The rows come from 4 hidden closed curves, with some noise, and rows from the same curve form a group. Each curve winds through 8 dimensions. The rows are also pushed far along 5 directions, which tell nothing about the answers.
Known rows, each followed by its group:
[  8 -15  -2  -6   6   8   3   5 -13   5 -13  -2  10  -6   3 -10   3  -8
  -8]  dom
[  8   2  -5   2 -13   5 -13 -23  10  -4 -11   0  15   7   3 -10 -14   2
  -5]  dom
[-21 -26  29  -6   6  19 -14 -11   5 -20   5  16 -15 -10  11  22   6 -22
   5]  tasa
[ 14   5 -20  18   5 -12  15  24  -8  17 -10  -5  12  -4  -2 -12   3   6
  -9]  tasa
[ 18  -9  -3   5   7   7 -16  -3  11  -4   6  -8  -2  -9  -6 -14   3   2
  -5]  dozun
[ 12 -11   2   0  10  13 -17  -5  19 -16   7   0  -5 -18  -7 -31 -10  18
 -10]  dozun
[ 27  10 -20  10   6   7  -2   2  -3  11 -14  -4   9  -9   4 -30 -14  21
  -3]  dozun
[  7   9 -17   9   5  14  18 -16 -16  16 -17 -26  26  18   9  -6  -9  -5
  -9]  koso
[  2   7  -4 -13  -9  29   0 -32   1 -15  -4  -5  16   6   4  -6 -35  17
  -6]  dom
[-22 -10  23   0  -6 -15  23  -1 -10   3   9  -1 -10   8   4  31  16 -22
  12]  dozun
[  0   2   2   6  17   0  21   0 -10   5   2 -10   1  -1   1  -1   2   0
   4]  dom
[ 17 -40  -4  -2   5 -15 -20  35   2  14 -14  22  -3 -26  -6  -3  25 -24
 -14]  tasa
[ -8  14   6  -1  -3  11   1 -11   6  -5  14  -2  -1   2  -2 -11  -3   9
   1]  dom
[ -5 -15  -6  -6   4  10  14   5  -7  -3   2  -9  17  -1  -4  -1  -8   1
  -9]  tasa
[  9  -6 -10  -5  10   3   5  -3  -5   3 -10 -18   0  -1  -5  -3  -8   7
 -14]  tasa
[ -7 -15  15 -20 -18  -2 -16  15   3   1   4  23 -20  -7  -7  -5  27 -18
  -2]  koso
[  7 -12   6   2 -12   7 -16  13   6 -16   4   1 -18 -16   4 -12  -2  14
  -1]  tasa
[  9 -10  -8 -12  -9   0  -4   2   4   8  -3   1   2   3 -12 -14   9  -7
 -12]  koso
[-10 -27  25 -16  13  35   1 -26  10 -32  20   1 -15 -10  -8   9  -8  -8
  -9]  dom
[-11  -5  16 -29  -7  21 -15 -23  14 -32  17   9 -19   0 -11   7 -15   7
   0]  dom
[  9 -27  -1 -22  -4  49 -18 -39  -1 -16 -13  -8  23  -1   6 -10 -28  -5
 -19]  dozun
[ 19 -16  -6 -10  12   8  -6  -8  14  -6  15  -7  -8 -17 -14  -3 -14  12
  -5]  tasa
[ 15 -20 -12   2  22  -2   8  11  -9   6  -7  -6  13 -13  -1  -8  -7   4
  -3]  dom
[  7  -9 -11   2  11  27  -2 -15   1   6  -4 -17  21  -1   1  -8 -12  -3
 -17]  dozun
[ -1  -8  -1  -4  -6 -21   5  21 -12  22  -9   4  10   0  -2  -5  19 -14
   1]  koso
[-14 -12  13 -12  -8  33  -1 -20  -5 -13  -9   7   5   3  10   6  -8 -13
 -10]  koso
[ 11  16  -6   4   0 -11  -6   9   2  -4   8   9   1 -11  -6  -1  -8  22
   7]  dozun
[  1 -21  12   3  10   3  -4  -7   9 -16  17  -4   7 -18  -6   5  -8   2
  -3]  dozun
[ -2 -19   6  -6   2   8   3   1  -8  12   4 -11   9  -3   0   1  13 -20
  -5]  dom
[-21   8  10  -4  -9 -19  -4  11  -3   6  -4  15 -12   8   9   8  12  -7
  17]  dozun
[ 20 -22 -16  -8 -11   3 -25   7   3  14 -28  12  12  -4   0 -18   6 -18
 -19]  tasa
[ -2 -23   9 -13  -7  -1 -23  23 -11  12 -22  20 -13 -10  12  -6  27 -26
   2]  dom
[-13  37  -2  -5 -12 -20   5 -11  -4  15   2  -2   0  30  -1   8  12  -6
  18]  tasa
[  9  -2 -21  -7  -6  25  -7 -27   4   2 -26  -4  20  17   3  -6 -20  -7
 -25]  koso
[ 20 -20 -20  -5   5   6 -13  -8   3  -1 -20  -4  18   2  -2 -11 -15  -1
 -13]  dom
[  4  14   3   4  -7 -20 -13  20  -1  16   5   4 -11  -5  -4  -7  27  -4
   6]  dozun
[ 16  -7  -5  -1  -7   9 -17   7  10  19 -16  17 -16  -9   0 -19  17 -15
 -16]  dom
[  5   4 -11   3   8   8  11  -3 -12   8 -14  -5  13   1   7  -1 -12   3
  -6]  koso
[ -6 -12  -8  -8   3  13 -11 -14   3   6 -15   7  11   8   5   5  -5 -18
  -7]  tasa
[ 10 -25 -14   4   7   3  10  -1  -4  17 -12 -19  25  13  -8  -2  17 -32
 -23]  koso
[  6 -17   5   0   6  -6   3  -5   6  -1  12  -2  -2 -12  -7  18  -5  -3
   0]  tasa
[-12 -24  10  11  18   4  19  -4  -5  11   4  -7  17  -8   8  12   1 -18
  -1]  dom
[ -6  -3 -11  16  17  -8  19 -14  -2   7  -5 -23  35  20   6  17 -10 -16
   2]  koso
[ -5   5  -2  -7 -16 -14   4   9  -6  23  -9   3   7  15  -2  -8  25 -21
  -2]  koso
[ -4  19 -14  12   3 -23   1  20   2  20 -12   6   2  15   4   2  13 -10
   3]  koso
[  0   5  10 -18  -1   8  -5 -13   0 -33  17   1 -11  -6 -14   4 -18  26
   5]  koso
[ -7  29  10 -16 -25   2 -21 -16   8 -24   3  18 -25  10  -3   6  -8  18
   9]  koso
[-20  -1  12 -17  -9  -5 -11  16   0   5   2  23 -23   0   2  11  17 -12
   6]  dozun
[  6  -2   2  -9  -9  21 -14 -28   5 -14   3  -1  14  -1   0   5 -20   3
  -6]  dozun
[  7  11 -32  15   5 -23  13  19  -7  24 -19 -21  10  11   2  -6  -8  17
  -9]  tasa
[-27 -24  18 -19  -5  20  13 -17  -9 -11  10 -10  14   9   4  23  -5 -19
  -1]  tasa
[ -5  12  -3   3  -2 -31   8  16 -11  -1  -4   4   1   7  -7  18   9   2
   3]  koso
[-10 -20  14   3  16  12   9  -7   1  -4  10   3   1 -17   6   7  -8  -3
   4]  dom
[ -9  15  13   1 -21   4  -8  -1 -12   5 -16  17  -8   6  20  -2  10  -8
  11]  dozun
[  7 -14   2 -10   2  17  -4  -6   1   6   9 -10   3  -8  -5 -11   2  -4
  -6]  dom
[  9  40 -11  17  -1 -25   7   8   4   0   9   0   4  13  -6 -12   3  21
  17]  tasa
[ -4  -4  -5  -1   5  -3  14  -1   4  -4   3   1   1   4 -10  15  -5  -1
 -10]  dozun
[ -4  13 -12   3  11 -18   7  17  -5  15  -3  -3   1   4  -1  -8   3  10
   8]  dozun
[ -5 -24   3   1  18 -11   2  18   5 -20   6  13   1 -14 -11  19  -1  -3
  -7]  koso
[  2  12  -8   2  10 -10  14  -9   3   3  12   3  14  -2  -7   8 -18  13
   9]  tasa

New rows. What belongs after each?
[ -2 -35  -2  -2   3   4  -1 -12   5  -4 -17  -1  24   2   1   4  -8 -20
 -20]  dozun
[ -5   6  19 -12 -13  25 -16 -11   2 -31   4  23 -19  -8   8  -3 -14  16
   9]  dozun
[-15   6  17   7   5  -9   3  19   1  11  13  16 -14 -15   6  -5  18  -2
  13]  dom
[  5   7   2  -4 -10   7 -18   0   1  -7  -1   7 -12   6   0   6  13  -8
   2]  dozun
[-28   5  14   8  -2   5  25 -24  -9  -1  10 -20  25  22   4  20   1 -18
   2]  dom
[-25   8  16   1  -1  -5  27   7  -9 -12  25   1  -1  -4   0  18  -8  14
  14]  tasa
[ 22 -22 -15   7  25  -2   1  19  -3  12 -10   0   7 -22  -1 -20  -1   4
  -7]  dom
[-32   1  31 -11  -4 -12   6   7  -9  -5   9   7 -27  -2   5  30  14  -8
  12]  tasa
[  7 -22   6   1  13 -18   1  20   4   4  14   8 -10 -23 -11  15  10  -5
   3]  tasa
[ 11  -3 -10 -15  -4   9 -17  -6   0  -5 -16   6   0  -2  -3  -3 -13   5
 -11]  koso
[-10  13   1   5   1   7   1 -12   0   4  -4 -11   9  12   6 -13   1  -1
  -4]  dozun
[ -4   8   3  12  13  -1  10 -11   8 -15   7  -3  -7   1  -2  17 -12  10
  -1]  tasa
[-11 -11  16 -14 -12  16  -5  -9  -5   6   7  -3  -4   1   4   4  15 -21
   2]  dom
[ 29 -20 -21  10   8  -9   4   5  -8  25 -14 -20  31  -3  -5 -17   5 -11
 -14]  dom
[  9  13 -13   6   5 -13  -2  17  -8  21 -11   3  -5  -5   7   1   2   6
   8]  koso
[-11  -2   7  10  14   0   9   3   0   5   1   1  -4   0   4   4  12 -13
   1]  dom
[  2  13  -7   6  -9 -22   8  12 -22  36 -18  -5  18  13  11  -7  23 -19
  10]  tasa
[-16  34  10  12 -14  -8   1 -17  -4  15  -9   1 -12  25  20  17  13 -13
  18]  tasa
[ -7   6   7  15  19 -16  15  22  -1  12  17   7  -7 -19   2  -5   8  10
  15]  dom
[  6 -14  -8  -6   2   9  -7 -15  14 -15  -7   3   8  -2  -7 -10 -23  10
 -14]  dozun
[-10  -8  23   3  16  -3  13  -6   8 -23  38   9  -5 -30  -2  13 -26  29
  22]  dom
[ 19   2 -20  -8  12  -5 -21  21  11  -1 -13  14 -18  -9 -17 -23   6  13
 -14]  tasa
[ 14  17 -24   8   1 -21  11  16   1  23  -6  -1  -4   7 -11  -1   6   7
  -6]  dozun
[ 17  32 -16  -4 -26  18 -10 -27  11   8 -12  -5  -2  26  -2 -28  -3   4
 -10]  koso
[ 15 -27 -13  -7  10  11  -6  -8   2   8 -10   6  29  -5  -4  -4  -8 -18
 -13]  tasa
[ -7  19   9  -5 -12  -7   2   4  -7  19  11  -3 -10   3   3  -4  17  -2
  14]  dom
[-20  13   4  28  13 -30  33   1 -11  11  -3 -13   8  18   6  39   9 -16
   6]  tasa
[  4   4   3  -4   2  -4  -5   8   0   3   8  20   4 -13  -2  -8   1   4
  12]  tasa
[-21  23  10   1  -8 -24  15   7  -3  12  15  -3 -24   4   6  25   2  13
  21]  tasa
[ 14  19 -12  -4  -6  11 -12  -7   3 -14  -1   2  -7   8  -7  -5  -5  13
  -1]  dozun
[  6  13  -9  18  16 -18  16   8  -3 -11  14  -4  11  -3  -7  18 -14  21
  13]  dozun
[ -6  31  -6  15  -7 -16  25   6  -9   2  14 -17  10  13   3  -4  -6  23
  18]  tasa
[ -8 -27   6  -2   8  17  -2  -2   0   0   1  -3  15  -4  -2  -6  10 -22
 -16]  dom
[ -1 -25  -1  -2   3   2  -3   2 -12   9 -11  -7  29  -1   0  14  10 -30
 -13]  dozun
[ 25   7 -24  -4  -4  26  -1 -33  14   1  -3 -22  13  18 -12 -23 -17   8
 -21]  koso
[-10  -7  13 -19   1   7  -5   4   6 -11  21  14 -10 -15  -4 -11  -6  12
  12]  koso
[ 10   0 -10  11  24  -6  18   7  -4 -19  17 -11   9  -5 -16  14 -10  16
   2]  dozun
[  1 -39  12 -10  -6   5 -10  10   0   2 -11  13 -18  -9   1   6  23 -31
 -10]  dozun
[ 20   6 -19   6  13 -10   1  12  -3   5   4  -5  19 -12 -11  -8  -9  18
  -4]  dozun
[-19  -7  21 -33 -23  30 -23  -9   4 -16  10  15 -21  -1   5  -3   2  -3
   5]  tasa
[-17  15  20   1   7 -16   4  24  -6 -28  29  26 -16 -21  -5  26  -2  23
  27]  dozun
[  7   4  -3 -13 -15  13 -17 -12  -1   4  -7  -8  -4  15  -3  -6  14 -16
  -9]  dozun
[  8  -8 -10   5   0 -27   2  17  -9  39 -15  -8   4   8   0   9  30 -30
  -2]  tasa
[-13  -3  10  -3  -2  10   2   2 -12   2  -9  10   0  -2  12  11   2 -11
   2]  koso
[ -3   2  -2  -4  -3  -4   5 -16  -4 -15  -4  -6  11  14  -7  20 -11   2
  -6]  koso
[-11  12  -5  -4 -16   8  13 -11 -11  10  -7 -12  16  21   7   1  -4  -4
  -2]  tasa
[  3  -4  -5 -17   1   7 -24  20  10   9   0  19 -14 -11   0 -31  10   2
   4]  koso
[  9  13 -12  11   5   0  12   7   3 -14  14  -7  12  -3  -6 -17 -17  30
   4]  tasa
[  5  -8   3  -8  -1  -8   1  10   0  -5  11  10  -3 -17 -11  -8  -3  16
   3]  koso
[ 12  -3 -19  -2   1  -3  -4  -2   5  22 -12  -7   0   3  -2   0  -7   1
 -11]  tasa
[-21 -23  19  -3  -3   0  12 -11 -15  10  -3   4  30   6  12  25  11 -41
   7]  tasa
[ -1  25 -11  24   4 -29  18  20 -12  45 -13  -4   6   9  11 -10  22  -8
  11]  dom
[ -2 -13   9   4   3   4  15   3 -10   3   5  -6   1 -11   5  10  -2  -2
  -1]  tasa
[ -3  -3  -7  10   5 -26  16  26 -11  25  -1 -16  -3   0   2  12  12  -1
   3]  tasa
[-12  -5  19  -4   4 -15  20   7  -5  -6  21   1 -17  -8  -6  15   7   4
  16]  dozun
[ -3   5  15  10   7 -14  -2  10   8  -6  22   0 -14 -13  -4  -3  11   9
  14]  dozun
[ 11 -20  -6  -2  17   4   8  -3  -2  -2   7   1  28 -13  -6  -4 -13   0
  -1]  tasa
[-19  19   7  -1 -14   0  10  -5 -13  -5   3  -9   1  21   8  19   4  -3
  13]  dom
[ -9  -8  12 -30  -1  11 -19   2   8 -16  12  20 -20  -8 -11  -2   5  -1
   1]  tasa
[  1  15   1   5  13  -1  21  -7  -2   3  10 -10  -5   3  -6  -3   0   7
   1]  dom
[  8   3  -9  11   8 -10  -1   9  -1  -6   2   4   4  -4  -3  11  -3   6
   6]  dozun
[-10  36   6  -9 -38 -15 -24  15   0  26  -9  12 -47  11  17  -5  25   3
  18]  tasa
[ 13  -3 -19  23  26 -13  20  24  -3  10  -5  -8  18  -7 -12  -6   4   3
 -17]  dozun
